There are 3 ways to turn a row about zero (a turn may also mirror it). The second row of each pair is the first, turned, with some noise. The first 21 pairs use one turn. New pairs use 2 turns, one after the other, and a turn may come again.
Known pairs, each followed by its turns in order:
-2.1  -8.3  -4.4  11.5  -5.9  2.3
0.9  -7.9  -7.0  -5.2  -6.4  -4.5 : R

0.0  19.2  35.9  -30.3  -24.0  9.3
5.6  -16.5  -11.6  -44.5  9.3  17.6 : H

-0.3  -23.9  -6.3  9.5  34.3  -9.7
-30.5  -10.9  -1.7  23.3  -13.0  11.5 : R

-28.9  -33.1  8.9  35.1  0.4  12.3
-9.3  -8.2  -28.7  10.2  -38.0  -22.6 : R

-9.2  18.2  4.9  -26.6  -12.9  8.5
12.7  3.3  -3.5  -20.8  1.2  25.9 : H

-31.2  12.9  -20.8  -5.8  -4.6  -25.6
9.2  12.2  6.1  3.1  32.9  33.1 : A

-21.3  -37.4  11.1  -34.2  -4.0  22.7
-38.6  -1.2  -29.5  -2.9  -12.1  38.2 : H

-33.7  -32.4  29.7  13.1  -8.9  -26.7
-18.1  35.8  -31.2  3.7  -36.4  2.7 : R

-13.2  16.4  -11.3  -8.7  34.1  4.7
15.2  9.1  14.3  12.5  -22.4  29.1 : A

-34.6  25.9  25.1  20.8  2.4  -3.4
-13.8  31.1  16.5  -13.8  -15.5  -35.6 : R

3.5  30.6  19.3  -6.9  3.0  8.6
-8.3  25.5  20.1  -12.2  -21.5  -1.6 : A

-12.9  -1.3  -18.6  19.1  26.1  -5.1
-5.1  19.1  8.8  25.7  11.2  -8.2 : H

9.0  -0.9  17.6  5.5  7.8  -17.7
2.5  -8.3  26.0  0.6  5.3  -14.0 : A

32.0  -18.1  24.4  -19.6  6.7  -14.2
12.1  12.9  0.7  29.7  1.9  32.9 : R

2.9  -13.0  31.6  8.7  -13.3  -29.9
-25.3  -29.6  17.0  -14.5  11.2  -14.4 : H

0.9  -19.4  -28.7  -15.3  -15.3  -8.2
-13.4  -13.5  -19.6  16.2  22.6  17.2 : A

12.3  -13.3  -22.7  -29.7  -25.1  -14.9
-34.1  -11.6  -16.1  8.9  26.9  5.4 : A

0.6  -22.3  20.2  -26.6  8.8  -13.4
-14.2  -30.6  -5.4  3.3  11.0  20.4 : H

-11.6  -33.1  7.3  12.8  24.3  16.7
-19.7  -10.3  -16.0  32.2  -17.1  -15.1 : R

-25.7  0.1  18.8  -36.0  26.1  19.1
-5.0  2.7  -25.3  -4.3  25.3  42.3 : H

5.7  3.0  -7.5  -36.6  -1.5  -9.3
-30.7  2.9  7.4  7.3  4.4  19.3 : A

New pairs. What belongs after each?
11.0  -36.9  -25.4  -2.5  9.3  -10.7
18.2  -18.3  -39.0  -0.9  -9.2  7.9 : R A

25.6  -10.3  -4.5  -15.2  -10.8  -7.1
27.0  -11.0  6.4  -2.0  11.5  12.5 : A A

24.6  33.8  -1.0  -30.4  19.0  -13.6
1.7  -13.7  -31.2  29.6  -8.9  -31.1 : H H

-18.5  15.9  -25.2  -23.0  29.6  20.7
34.8  27.8  -21.9  -1.4  -1.8  -23.7 : H H

24.8  -34.8  -18.9  6.2  9.7  17.2
-2.4  -18.7  -16.4  -39.9  -24.1  1.4 : H R

11.0  -24.8  -19.0  -24.6  12.4  8.2
-18.0  -26.5  -8.4  20.1  -6.8  -12.9 : R R

36.6  22.3  27.5  -34.9  37.0  -37.2
18.5  21.0  19.0  -42.1  -54.7  -19.1 : R A

6.7  9.9  -21.6  -7.7  -36.2  -27.8
-19.2  -30.5  -13.0  -32.5  -13.4  -3.8 : H H

-8.5  20.1  -16.0  -11.3  -36.9  -17.7
39.4  22.8  -7.4  17.2  9.7  4.3 : H R

-3.7  -19.9  -5.9  6.5  7.5  14.0
-9.0  7.0  11.1  13.2  -13.3  -10.4 : R H

29.4  -24.8  15.7  -20.0  -28.6  25.1
-34.6  12.9  -37.9  -26.6  9.7  11.1 : A R

10.7  6.1  -15.7  35.6  -32.0  3.3
34.9  -6.2  21.4  29.8  3.2  -0.3 : A H

-17.9  24.9  21.7  -14.8  26.9  -20.8
-16.2  4.3  12.5  -39.4  -19.8  -16.7 : A A

-20.2  32.6  -37.1  -35.6  8.4  -8.3
-50.1  23.4  6.7  32.8  25.6  -9.5 : R R

-23.7  -2.8  2.7  1.5  22.3  33.9
15.9  34.9  -7.7  14.2  -13.3  19.8 : H A

-11.3  1.0  -13.6  -17.6  -36.7  31.9
33.5  3.5  -9.7  -19.8  37.6  -6.5 : H R

34.3  -16.3  -24.0  -4.2  -2.5  5.7
-5.1  -27.6  -20.7  2.4  -18.1  -13.3 : R A

26.8  -19.3  3.9  12.7  -31.2  -10.0
17.4  -6.8  -23.0  -7.1  -38.3  -8.5 : R H

12.1  18.4  -13.9  -0.6  -33.2  30.1
4.6  -8.9  11.5  20.1  6.9  36.5 : R R

0.2  -23.6  36.5  -2.9  -35.5  -36.4
51.0  20.2  -6.9  -25.4  -29.2  -6.3 : R H

9.7  32.9  -12.8  -8.4  -27.3  -17.7
-39.5  -0.9  13.6  1.1  -26.1  12.5 : R A

-12.4  37.3  -1.7  29.5  37.3  -29.0
-11.4  29.7  27.4  -7.5  -18.7  -55.8 : A A

26.7  -36.3  -20.1  -24.2  13.8  26.5
31.3  -21.5  -43.6  -8.3  26.0  3.7 : A A

15.8  34.4  34.9  -0.1  4.3  35.1
-14.9  -22.5  15.1  4.6  41.1  37.4 : H R

-18.2  5.8  -6.9  -26.5  25.4  22.1
29.7  -6.0  -19.6  -3.7  8.8  -27.8 : A R

9.4  -17.2  34.8  13.3  -30.5  8.7
-24.4  18.2  -13.0  -3.6  14.5  38.8 : A R

24.7  2.7  19.9  -9.5  9.0  33.2
2.2  -12.0  25.6  9.8  -34.2  8.0 : R R

0.3  -15.8  -7.4  9.4  35.8  17.8
-5.1  -6.3  -29.5  -3.7  12.5  -31.2 : A A

10.4  -2.4  9.8  -12.7  37.5  -9.1
19.7  18.5  -14.1  6.5  -31.0  -11.6 : A R

-2.7  28.9  8.5  10.5  -12.0  11.7
23.0  -21.1  -5.6  4.5  4.4  10.0 : H H

